There are 4 ways to turn a row about zero (a turn may also mirror it). The second row of each pair is the first, turned, with some noise. The first 36 pairs use one turn. New pairs use 2 turns, one after the other, and a turn may come again.
In the rows, zero is written as 128.
Known pairs, each followed by its turns in order:
[130 145 169 103 130 206 136 229]
[111  87 199  36 155 134 160  94]	J

[156 128 140 126 105 115 146 123]
[117 142 148 153 134 114 119 140]	W

[ 79 126 137 121  67 174 149 178]
[217 142 119 124 137 155  96  83]	M

[144 126 103 128 122 137 142 146]
[138 122 149 132 159 130 121 121]	J

[ 87 113  84 163  98 122 118 104]
[156 153 154 187 113 105 132 150]	J

[136  62 138 105  69 135 124 153]
[148 150  83 135 146 143  56 152]	Y

[132 180  87 151 169 181 179 107]
[104  73 191 120 164 131 181 153]	Y

[101 120 149 105 126  82 133 114]
[ 96 148 135 112 104 130 104 102]	M

[118 132 122 139 188  82 149 135]
[ 95 139 117 135  96  65 120 140]	M

[129 143 112 129 158 168 124 123]
[126 153 147 110 136 165 129 141]	J

[138 142 107 159  95 134 151 171]
[124 134 138 153 112 113  87  83]	W

[ 65 132  98 125 132 137 101 108]
[111 125 104 187 141 112 161 114]	Y

[131 152 117 116 142 115 164 109]
[ 91 102 138 106 122 135 145 130]	Y

[130  98 139 112  81  77 135 104]
[ 98 136  92 133  85 138  79 135]	Y

[161 135 175 167  82 170 138 139]
[119  58 167 120  91 150 113 124]	J

[132 151  87 104 118  79  66 165]
[202 135  96 105 158  82 136 146]	J

[102 112 141 126 114  88 142 124]
[115 157 139 126 109 128  99 110]	M

[108 126 121 178 132 143 154 189]
[190 138 117 159 127  91  92 148]	M

[159  93 133  90  88 167  85 107]
[168  92 122 145 122 181 171  97]	J

[110 113 103 171 173 117  85 144]
[104 135  92 135 168  82  96 163]	M

[152 186 106 181 165  80 124 146]
[116 107 135 107  96  72 109 200]	M

[149 155 100 136 136  93 148 125]
[115  93 145 119  96 154 135 119]	Y

[118 177 129 113 164  98 112 159]
[149 113 118 105 106 134 180  86]	Y

[143 171 153 141 169 122 152 107]
[127 130 116 164  90 169 131 163]	W

[151 150  74 153  87 143  45 117]
[234 119 141 139 120 148 136 168]	J

[101 163  86 121 150 122 242 120]
[ 97 137  40 160  70 103  77 163]	W

[110 168 121  96 127 102  99 108]
[112 152 141  79 110 151 125 157]	W

[123 108 173 100 119 139 158 104]
[110  92 128 144 145 109 133 171]	W

[ 68 139 142 137 141 171 114 158]
[127  69 110  92 102 144 133  94]	W

[159 187 129 135 189 171 120 164]
[183 104 126 143  96 203  92 124]	W

[ 97 165 148 139  89 101 116 125]
[138 124 156  87 121 139  84 124]	M

[141 136 160 166 109 112 114 160]
[138 110 137 143 118 146  79 158]	M

[100 130 101 134 164 135 114  66]
[ 76 134 154 171 135 121 160 108]	Y

[136 101 145 167 156 129 100 122]
[112 114 119 134 116 141 147 180]	J

[109 128  90 163 162 119  92 122]
[135 123 155 179 127 130 148  85]	Y

[217 129 121  92 138 159 154 135]
[176 131 139 174 168 140  68 164]	W

New pairs. What belongs after each?
[198 111 115 184  87 148 136  92]
[157  56 133 189  90 135 121  96]	M W

[124 134 120 124 166 138 128 159]
[104 126 137 147 118 117 163 114]	Y M

[144 151 141 122 123 147 107 158]
[123 146 104 157 139 144 150 140]	M M

[133 177 163 147 151 179  65 124]
[119 136 151 193  70 119  99 162]	Y W

[140 126  86 157 135 131  97 159]
[110 145 130 137 152 177 121 158]	W W

[136 126 121 149 140 128 139 130]
[147 131 124 127 136 113 133 116]	J Y

[153 109 112 168 160 144  91 125]
[149  96 140 129 148 114 126  71]	M Y

[135 119  77 109 122  79 163 182]
[178 132 124  73 106 161 142 170]	M M

[163  92 187 106 164 197 155 122]
[ 89 180 184 142 103 160 173  83]	J J

[119 127  55 104 204 100 160 148]
[173 137 100  99  50 190 130 149]	J W

[142 134  80 127 140 144  67 170]
[ 96  79 135 120 132 155 188 119]	W M

[141 110 148 138  79 121 157 145]
[122 138 129 139 155 103 188 124]	J W

[139 152 190 146 143 102 167 158]
[114 141 145 138 153 188  77 148]	M M

[133  98 112 130 114  65 149  96]
[144 106  92 128 111  89 174 153]	M Y

[179 116 135 126 130 109 119 119]
[133 139 146 146 162 140 152 147]	J J

[102 133 125 111 132 150  82 186]
[166 173 100 102 171 140 117 124]	M W

[131  80  80  89 135 112 106 104]
[137 174 174 122  92 160 130 159]	Y J

[102 179 111 128 155 128 104 149]
[156 159 138 103 141  89 127 158]	M W

[ 87 117 113 176 170  79 124  97]
[183  67 104 136  95 114 154 108]	J Y

[ 96 132 130 106 108  94  88 119]
[117  85 134 167 111 141 136 149]	Y Y

[145 127 159 174 193 167 156 114]
[145  91 185 167 164 133  86 156]	W Y

[115  57  61 198 112  97 108 161]
[ 78 209 103 143 106 166 135 202]	W W

[ 91 164 122  87 101 134 127  82]
[140  87 124  60 116 104 115 125]	W W

[122 191 193 112  98 126 101 154]
[160 154 110 101  52 161 157 153]	Y M

[113 160 104 135 125  88  79 144]
[164 125 138  62 133 115 111 134]	M W

[ 53 137 107 116 121 123 133 181]
[ 94 109 174 162 135 174  89  96]	Y Y

[108 155 130 170 133 207 176 162]
[115  41 168 113 120 136 164 159]	J W

[110 106 134 163 123 174 133 141]
[116  74 142 151 116 108 144 132]	J W

[ 64 121 131 135 113 150 146  36]
[143  99 136 156  81  81 148 213]	J Y

[ 93 106 130  97 147 136 152 128]
[124 168  89 124 111 133 133 139]	W M

[ 69  72 107 127 155 148 141 173]
[169 164  98 146 139 133  68 182]	M J

[125 155 109 123 115 154 119  87]
[131 164 154 105 125 139 155 126]	W J

[132 132 128 113 101  88 110  91]
[115 183 129 139 152 133 114 102]	J W

[117 102 115 106 165 116 147 195]
[134 140 135 124  81 195  95 130]	W Y

[110 126 141 149 159 117 152 150]
[128 116 127  94  92 111 142 131]	J W

[164 156 175 103 197 138  42 164]
[ 96  40 137 108 151 212 138  90]	W J

[148 205 125  83 114 118 130 168]
[115 100 112 102 183 182 102 166]	Y Y

[143 167  96 107 125  61 104 139]
[105 119 125 159 153 139 104 206]	Y Y

[113 140 107 104 118 119 173 141]
[119 117 115 116  92 152 132 166]	M Y

[ 70  86  90 126 117 145 115 141]
[111  93 154  74  98  93 123 135]	J Y

[ 46  70 110 100 116 149 124 139]
[ 77  76 151  85  90  80 125 147]	J Y

[145  95 170 117 164  54 158 102]
[100 130 141  57 158 161 124  72]	Y M

[140 136 174 142 148 112 154 103]
[ 97 111 150 136 125 105 170 118]	M W

[165 166 156 165 143 106 140 168]
[143 128 176 127 142  85 139  81]	M W

[110 110 148 112 125 109 155 106]
[136  93 107 124 124 121 109 103]	W Y

